The first 7 rows are patterns. Each new row is the sum of 2 different patterns, raised or lowered, with some noise. Before adding, each is slid sideways (what falls off one end comes back at the other) and multiplied by a number that may be negative. Names go in the order of the patterns.
In the rows, 128 means zero.
Some rows, each with the names of its patterns after it:
[112 124 136  82 151 117 112 124 181 149  81 130 146 115 140 171 150 138
 131 118 120 133 124 121 104 139 142 126 109 134 160 144 135]
Rus
[ 93 124 159 136  75 123 126 126 122 127 108 137 107  91 150 136  99  99
 135 139 137 155 129  96 126 116 156 112 119 141 123 147 129]
pini
[ 80 181 166 126 138 113 127 120 136 152 128 106 137 144 128 128 126 130
 114 180 128 140 176 107 117 134 159 131 128 112 159 126 139]
Pezo
[132 157 100 167 128 109 131 140 160 119 149 129 147 155 129 146 123 125
 161 113 127 122 112 103 128 127 106 115 131 130 141 134 107]
leras
[113 129 161 166 157  92 135 118 128 127 127 139 140 127 137 132 143 135
 181 122 142 135 127 131 129 110 118 146 141 139 162 106 157]
gimi
[124 129 137 141 142 126 133 171 161 136 181 133 138 137 143 108  81 124
 123 123 114 114 132 161 118 111  96 126 139 112 111 132 151]
fako
[139 161 137 128 124 133  83 133 135 139 105 116 114 176 129 121 117 133
  90 137 128 129 122 133 151 148 119 119  81 103 131 138 112]
fogel

New rows, each followed by the names of its patterns:
[120 126  88 206 106 162 177  83  88 111 199 129 145 120 164 133 134  79
 186 162 128 130 114  81 132 129 150 135 111 143 169 145 116]
Pezo gimi
[117 148 152 130 125 151 139 124 117 135 124 118 108 112 137 119  78 112
 101  83 130 115 112  98 147 154 128 122 117 138 129 126  99]
leras fako
[125 139 136 128 141  96 117 114 111 153 145 149  94 149 120 141 133 159
 144 136  99  97 130 121 139 137 143 123 118 132 154 128 157]
Pezo gimi
[166 136 105  86 103 124 158 122 133 107 172 132 104 112 110 139 152 122
 105 140 179 137 140 142 147 131 154 156 177 174 150 127 166]
pini fako
[ 96 126 105 109 121 174 114 117 123 150 143 129  95 163 159 137 170 153
 126 130 136 106  72 103 103 123 114 139 143 152 106 116  82]
fako fogel
[136 141 157 172 164 218 167 145 159 209 157 209 124 152 175 186 188 194
 175 168 181 193 164 160 145 173 201 198 189 160 147 163 158]
leras fogel
[129 171 143 164 158 164 165 149 151 163 163 151 142 156 123 162 134 146
 157 164 161 169 188 134 153 158 133 155 127 194 158 124 134]
Rus gimi
[ 90 139 108 122 124 144 138 121 119 136 128 117 108 112 136 103 138 139
  99 158 116 107 115 119 128 102 105 128  95 126  65 166 150]
Pezo leras
[153 134 133 180 151 157 144 133 138 157 147 163 170 152 127 174 176 141
 109 129 150 144 160 153 149 101 147 147 132 155 134 142 174]
Rus pini
[ 97  99 128 102 121  89  97 105 103 110  89 115 101  81  95  99  75  96
  94 113  86 118 135  99  96 107 114 104  96  83 112 123 129]
leras fako
[149 139 115 138  91 133 166 138  91 118 176 156 133 129 131 134 132 126
 150 166 107 124 168 166 121 115 100  93 131 165 125 146 118]
pini fogel
[107 116 108 134  67 157  91  77 132 117 105  80  88  98 138  91 120 128
 131  87  61 111 128 155 137  82 108  77 107 128  98 104 117]
Pezo gimi
[105  94 156  58  73 121 105 113 103 111  85  99  94 137 101  75  89  94
 131 103 128  61 111  98  58 123 121 100  78  99 105  95  83]
Pezo gimi
[127 132 105 132 153 139 116 109 125  91 122 113 122  97 118 109 157 140
 105 115 132  89 104 112 142 115 116 145 133  94 104  75  96]
Rus fogel
[ 72  80 138 100 118 118 100 100  97 102 103  80  93  85 106  54 105 115
  86 111 111 108  95 105 110  92  85  79 121  54 107  98  72]
Rus gimi
[141  98  98  91 115 106  74  82 119 119 160 136  91 104 146  80 110 102
  97 116 115 173  97 119 101 144 141 123  82 105 114 145  95]
leras fogel
[137 102  91 113 111 128  98  64  85 125 121  46  74 119  68  93 112  78
 100  55  71 105 106  57  51 105  96 112 128  75  80  97  92]
pini leras
[155 139 133 136 178 134 155 150 137 146 144 137 127 150 153 159 164 109
 157 126 150 171 166 186 100 153 141 142 116 131 171 149 131]
Rus gimi
[101 100 114 107 126 137 113 106 126  44 118 113 104  97 130 169 111 127
 107 130  91 116 132 118  87 126  86 157 108  91  79 116  74]
leras fogel
[125  94 126 113 124 132 155 148 146 124 118 132 135 118 117  98 127 146
 119  91 145 121 133 140 111 113 108  98 125 115 100 103 159]
Rus leras
[142 145 164 125 120 142 117 137 154 138 112 166 135 130 115 141 140 138
 116 123 176 146 125 132 158 163 148 167 177 149 149 176 167]
pini fako
[102  98  64 119 101  94 107 116  81 108 104 114  93  79  67  78 132  88
  73 124  59  97 110  89  86  62 103  70  91  55  73  88  76]
leras gimi
[137 152 142 146 149 138 185 155 155 182 137 150 154 195 146 156 143 166
 148 155 108 174 182 152 160 158 134 159 144 163 166 155 171]
Pezo gimi
[ 89 100 133 161 117 118 190 108 135 147 137  82 111 149 126 112 106  96
 179 120 133 127 109 113 143 139 149 152 137 156 172 138 125]
leras fogel
[119 127 118 151 121 150 111 139 130 125  98 118 111 117 128 144 122 140
 105 139 109 109 130 147 142 119 136 111 113 126 112 109 122]
gimi fogel
[133 139 111 100 103 115 138 113 120 139  83 114 148 125 118  66 125 106
 124 101 118 114 105 122 126  90 120 108 129 138 165 132 119]
leras fogel
[183 221 197 100 171 189 168 176 231 181 177 171 167 160 159 154 171 157
 211 200 166 148 186 186 159 169 159 170 173 164 185 155 150]
Rus fogel
[113 110 131  86 119 104 140 118 110  93 163 153 131 119 110  91 137  79
 143 107 111 133 186 134  70  89 120 111 140 150 151 155 132]
Rus fogel
[191 151 143 137 184 142 147 101 198 180 139 151 132 144 118 140 167 125
 123 150 159 140 156 166 150 134 200 152 165 191 113 140 160]
Pezo fako
[149 130 125 131 154 136 143 175 107 129 169 157 131 114 118 119 120 157
 127 133  88 144 136 104 127 111 128 168 135  87 123 193 119]
pini leras
[125  84  84  79 104  90 122  57  93 114  86  81 116  97  89  88  85 100
  73  81  71 119 136 103  89  74  99  78  71  94  88  80  90]
Pezo fogel
[117 107 132 127  97 152 134 121 132 142 105 141 128 148 124 104  90 103
 169 117 107 150  93 127 136 116 116  92 133  99 120  76 106]
leras gimi
[ 86 165 153 127 134  98 113  98 118 151 112  74 144 103 115 128 110 109
  79 172 100 125 148  77 102 108 148 121  91 110 145 117 137]
Pezo leras
[126 122 133 148 123 141 101 123 125  71 148 108 117 126 157 156  87 134
 155 131 139 167 161 145 128 117 113 130 136 119  91 155 117]
Rus leras
[134 125 136 141 155 148 130  98  94 150 153 112 152 156 146 160 135 123
  88 177 147 149 115 129 124 196 133 143 151 126  95 165 157]
pini fogel
[118 126 144 160 145 129 106 178 140 135  80 193 180 140 161 126 121 130
 141 175 131 114 153 152 147 139 121 139 140 191 114 148 184]
pini Pezo
[101 105 120 118  96  90 137 109 131  94  89  95 100 117 115 124 115 101
 116 128 122 101 108 116 126 111 107  80 112 117  92 121 143]
Rus Pezo
[ 96  87  96 107 104 100 100 110 113 136 133 101  95 116 111  87  88 100
 106 113 131 101 126  92 124 120 116  58  98 132 113  97 132]
Rus fogel
[144 106 108 135 143 101 120 111 167  90  63 103 116  92 127 128 117 100
 150 190 128 125 135 145 147 127 110 104 147 154 100 135 153]
Pezo fako
[120 128 126 124 127 137 117 118 135 115 116 127 111  94 115  93 110 126
 112 140  98  96  97 128  91  98 143 115 129 122  78 127 121]
Rus leras
[146 150 166 149 195 144 132 181 133 146 145 188 175 157 135 179 151 131
 106 208 195 133 151 126 182 144 153 167 152 103 165 167 149]
Pezo fogel
[158 148 176 167 139 142 165 172 157 191 155 157 144 206 169 178 155 147
 159 171 175 188 154 151 177 164 164 116 177 187 165 200 169]
Pezo fogel
[155 113 134 175 156 145 132 140 119 133 136 140 150 150 140 148 146 159
 139 157 139 154 141 128 135 139 141 139 145 167 136 160 141]
Rus gimi
[137 100 166 113  81 121 127 141  97 126 118 130 110  92 127  72 109 141
  94 103 127 135  95 121 119 105 113 118  94 136 136 121 122]
leras fako
[148 117 171 161 146 168 156 194 115 158  90 193 177 141 160 138 142 141
 152 177 148 162 146 168 148 143 143 146 116 184 155 163 195]
Pezo gimi
[127 128 146  99 106 147 135 186 154 104 119 166 126  64 119 130 134 122
 170 111 129 106 126 158 149  68 110 142 148 133 183 122 110]
pini fogel
[ 90  85 105  81 109 111 101 103  85 165 112 120 127 131 133 135 106 113
 123 138  90 135 106 150 118  71  88  94 151 105 120 123 120]
gimi fako
[118 149 132 133 153 122 140 152 125 116 123 137 130 123 133 142 156 140
 126 146 162 129 161 141 148 155 150 183 135 156 143 157 146]
leras fako
[112 134 115 132 104 123 127  83  97 112 126 107 132  97 119 102 125  93
 141 103 108 117 107 106 124 107 119 108 100 111 104  98 112]
Pezo fogel
[120 130 154 137 144 143 132 130 120 118 144 155 116 134 161 150 128 126
 130 101 135 150 138 127 115 134 159 128 133 118 135 130 138]
pini fogel
[146 142 140 159 134 159 131 131  89 173 154 122 121 126 139 122 122 151
 151 127 141 130 127 135  96 146 113 155 126 174 178  82 123]
Rus Pezo
[106  45 110 104 114 110 118 130 137 125  97 106  85  86 140  94 118 108
  77 102  89 146 104 127  98 121 117 106 102 119 118 121  97]
gimi fogel
[101 117 107 106  47  97  73  70 107 123  96  56  79  87 139  70 111  93
 149  52  61  99  94 113 101 102  92  51 106 117  90  88 100]
Pezo gimi
[152 140 140 130 148 149 159 142 109 151 153 140 111 135 131 154 130 126
 133 137  91 119 131 101 132 133 143 137 148 167 117 130 143]
fako fogel
[160 142 115 124 127 116 161 133 112 137 150 146 145 124 129  91 165 134
 149 168 119 140 144 162 133 135  89 165 135 148  72 175 159]
Pezo fogel
[136 114 152 170 142 151 131 160 171 156 169 152 143 163 158 129 156 158
 168 141 176 157 166 178 122 144 152 164 144 141 141 166 124]
Pezo fako
[146 128 130 148 125 101 121 114 119 134 116 106 161  91 117 125 122 120
  93 124 111 135 110 104 130 118 135 126 103 154 142 132 161]
leras fako
[138 139 154 129 130 158 143 137 138 135 132 147 137 132 153 157 144 171
 144 134 146 161 117 137 138 128 139 140 149 136 164 136 141]
leras fako
[133  80 127 135 110 122 141 138 127  97  94 113  90 118 113 103 121 145
 155 115 132 146 143 138 113  98 136 109 158 119 106 132 167]
Rus fako
[129 118 131 126 172 106 121 125 127 117 103  95 106 141 129 121 167  88
 147 113 120 117 138 164  88 115 116 112  95 106 120 126 122]
Rus gimi
[128 107 179 134 116  73 123 177 115 149 116 134 170 128  95 127 177 135
 122 130  91 140 142 118 156 168 113 143 172 146 115 114  96]
pini gimi
[146 117 105 119  83 143 126 141 101  89 133 103 157 119 137 125 141 118
 131 144 108 111 143 135 114  71 123  92 118 149 124 133 117]
pini gimi
[173 127 168 149 155 150 193 149 167 141 138 158 176 141 142 166 176 186
 198 158 134 132 138 189 158 146 182 181 185 164 135 164 161]
pini fogel
[107 132 135 139 137 154 116  76 122 115 145 106 111 138 140 135 117  82
 122 156 124  76 125 137 122 121 130 119 139 109 101 166 149]
pini fako
[127 148 146 164 166 142 153 141 175 158 138 121 166 159 125 145 171 144
 146 149 142 153 125 116 168 160 159 147 152 150 163 160 132]
pini fogel
[140 153 153 125 171 120 131 128 118  98 127 138 116 125 151 122 159 129
 112 152 179 119 152 135 107 134 143 163 128 157 133 154 161]
leras gimi
[ 80  80  95  49  94  74  87  96  80  90  87  84  89  67  74  62  83  53
  88  80  53  56  68 101  83  90  69  84  97  62  96  80  66]
leras gimi
[130 109 120 117 128 105 120 110 104 116  86 127 131 109 132 114 131 140
 136 106 121 137 125 109 108 110 112 113  97  90 112  84 114]
leras fako
[152 216 123 158 183 163  90 124 180 138 147 155 107 130  87 136 160 152
 141 110 159 133 169 118 106 147 148 145 118  98 152 162 156]
Rus leras
[156 179 140 192 168 137 163 167 192 190 165 194 163 186 189 221 172 177
 209 190 190 180 148 173 219 182 123 204 142 181 196 178 159]
pini leras
[174 155 200 207 147 183 184 187 159 160 142 112 156 181 158 160 130 174
 186 144 154 126 157 193 154 128 156 213 162 162 166 173 169]
pini fako
[104 173 128 132 202 102 110 123 171 137 135  76 152 128 144  76 202 155
 122 133 116 121 101 117 154 131 138 151 138 118 137 115 103]
Pezo fogel
[170 168 149 112 151 166 149 144 152 131 195 111 134 148 153 165 162 173
 144 139 148 169 161 128 150 148 144 134 164 105 139 132 111]
Pezo leras
[162 138 167 103 131 147 147 130 148 152 140 151 145 150 129 129 164 139
 124 151 153 192 118 139 125 143 112 146 147 147 136 148 159]
gimi fogel
[133 135  99 193 172 127 150 140 146 134 137 159 142  95 158 147 131 136
 161 150 102 187 146 143 188 140 140 148 167 136 134 126 164]
Rus Pezo
[137 176 161 140 124 145 156 116 171 124 136 162 175 191 108 137 166 143
 177 178 180 157 161 157 141 164 141 140 148 147 159 142 121]
Rus leras
[156 142 221 158 169 223 164 159 143 182 126 119 143 134 156 134 153 166
 162 164 146 138 172 190 147 148 183 192 155 159 158 167 191]
leras fako
[126 107 110 147  89 178  98  86 123 126 156 112 142 118 127 145 130 133
 108 117 150 107 119 122  83  98 114  97 108 112 121 109 129]
Pezo leras
[ 99 129 118 115 104 110  81 129  82  95 120  83 121 134 127  99 130 150
 100 151 104 148 136  94  70 108 170 144 137 118 139 139 114]
gimi fako
[190 164 178 155 175 110 183 170 156 162 155 184 205 157 134 115 175 170
 172 149 178 195 184 156 173 191 106 162 189 193 137 145 145]
pini fogel
[ 97 101 103 103 114 105  94 103 118  69 128 102  93 109 111 124 110 122
  99 110 116  92 125  91 113 123  86  90  91 115  90 111 106]
leras gimi
[133 101 116 138 122  79 111 119 122 111 117 122 130  90  98 117 101 105
  88  97 129 107  58  77 131  69 106 102 105  98 136 143 123]
pini fako
[105  73  93  71  56   6  92 124  89  64  96  71  31  53  74  73  89  80
  72  44  95  97  66  70  83 102  91  61  53  67  89  60  94]
Rus gimi
